There are 3 ways to turn a row about zero (a turn may also mirror it). The second row of each pair is the first, turned, with some noise.
Some pairs, each with its turn after it:
[  1  -1  -6 -15   2  -4]
[ -2   7   0  10 -11   2]	j_911

[ 12  19  -5   3  37 -42]
[-28 -19 -17 -25  21 -35]	j_909

[ 22 -10  -1  10  -8 -13]
[ -2   7 -15  -9  -3 -24]	j_911

[ 11  -5 -19  20  18   3]
[ -6  -3 -31   2  14   3]	j_911

[-21  -1  14   9 -13   5]
[17  4 -4  3 23 -4]	j_141

[-18  -3  -2   2  -6  -2]
[15  9 -4 -6  3  3]	j_909

[-9 -3 10 26 13  5]
[  0 -20 -10 -19  13  10]	j_911

[-14  12  17  21  -9   5]
[  0 -10  17 -22  18   3]	j_911

[ 17  21 -12 -14   7  23]
[  6  -7  21  14 -30   6]	j_141

[  3  -3 -14  -3 -14   1]
[-6 15 10  0  1  7]	j_909

[  0  -4  27 -25  27   6]
[  2 -19 -18   4 -31 -20]	j_909

[ 2 17  4 18  2 -4]
[  7  -6  12 -17   7  11]	j_141

[ 13   3   8 -12 -19  11]
[  0   0  24   9 -16   3]	j_909

[-17 -20  13  -2  11 -15]
[-11  24 -11  -6  15 -11]	j_141

[ 22  18   9  16 -10  -5]
[ -3 -25  19 -11   8   9]	j_141

[-2 10 19 -8 27 11]
[ 0 21 28 -1 -5 -9]	j_141

[ -6  15 -20  -4  13   6]
[-11  -2  -8 -22  -2  14]	j_909

[  6  10  -2   9 -10   5]
[  9 -15   5   0   0   6]	j_141

[-12  -7  25 -11   3 -14]
[  4 -10  13 -15 -26   4]	j_911

[-24  -5 -21  -2   5   2]
[-20 -13   1  19   3  14]	j_911

[-34  -4 -10  32  -9  -7]
[ 30  12 -10  -9  34  14]	j_909

New pairs. What belongs after each?
[  4  10  -5 -11   9   9]
[ 8 10 -2 10  2 12]	j_911

[-15 -25   0  20  23 -19]
[  6   6 -36   8  22 -14]	j_909

[ -6   0  18 -18  -5   9]
[ 14  -3   5   2 -23  -6]	j_909

[  2  -5  21 -17  20   4]
[  1 -14 -12   6 -22 -15]	j_909

[ -9  21   9  -2  -1 -12]
[-1  8 12  1 14 19]	j_141

[ -8  -2  29 -10 -15   6]
[  2   2  11  19  25 -13]	j_141

[-26  -9 -17  24  24  11]
[  8  -1 -37  -7  17  23]	j_909

[ -1 -14 -16  -1  13   3]
[ -6  -8 -17  15  -3   4]	j_911

[-1  1 13 -3  2 10]
[  5   3  11   5   4 -10]	j_141

[ -9  -1  14 -19 -34   2]
[ 1 -8 -4 33 23  2]	j_141

[ 23  32   9   5 -22  -5]
[ -8 -18  41  -5   8  -3]	j_909

[ 0 14 13  0 -1 -2]
[ 1  1 15  2 10  6]	j_141

[-12  -8 -15  -3  21  -9]
[-16  -9 -13   8 -10  18]	j_911

[-7 -8 32  4 -4 16]
[ 10   3  13   6  21 -26]	j_141

[  1   4  -3  11  36 -20]
[-14 -15 -28 -11  17 -16]	j_909

[ -5  -6   2 -15   8  11]
[  0  13   3  11  -9 -10]	j_141

[-11  30  15  -1   9 -11]
[ -3  14  14 -21  -2  26]	j_911

[ 18  -8 -27   6 -12  16]
[-20  14   8  11   2  25]	j_909

[  6 -11 -17   6  11  18]
[-13   2 -14   9  -2  21]	j_909

[-19  -2   0   4  -2  -7]
[16  6 -5 -8  8 -3]	j_909

[-10   3   5   8  15  -1]
[  6 -11 -14  -5   7  -1]	j_909

[-4  6  1 11  4 -5]
[ 3 -7 -3 -4 11  0]	j_909

[-11  17  -8 -19  -4  19]
[ 7  8 19 21  8 15]	j_911

[ 22  16  -3   9 -17  14]
[  9 -31  13   2  -6   4]	j_141

[ 18   5 -12   8   7  11]
[  7  10 -17   5  15  -1]	j_911

[-14  22 -12 -16  27 -13]
[ -5  31   9  -2 -14  26]	j_141

[ 3 -3 -2  0 -3 -5]
[-5 -4 -4 -1  1  2]	j_141

[-15 -17  11  -4 -14  18]
[ 12 -24  17   8   1  -9]	j_911

[-1  3 -5 18  2  2]
[ 11  -5  -1 -16  -1   3]	j_141

[19 17  2 13  2  1]
[-13 -19  12   2  11   3]	j_909

[ -6  22   0 -10   7 -14]
[ -2  -8   2 -26  -2 -12]	j_909

[-5 -2 16  0 16 13]
[  9 -17 -14   6 -10   2]	j_909

[  2 -16   8  33  13   4]
[  5 -11 -19  23  22   6]	j_909

[ -1   8   9 -11  17   2]
[11  5 -1 -3 -9 19]	j_911

[  1  -2 -15  -5   9 -22]
[-14  12  -9 -12   9 -14]	j_909

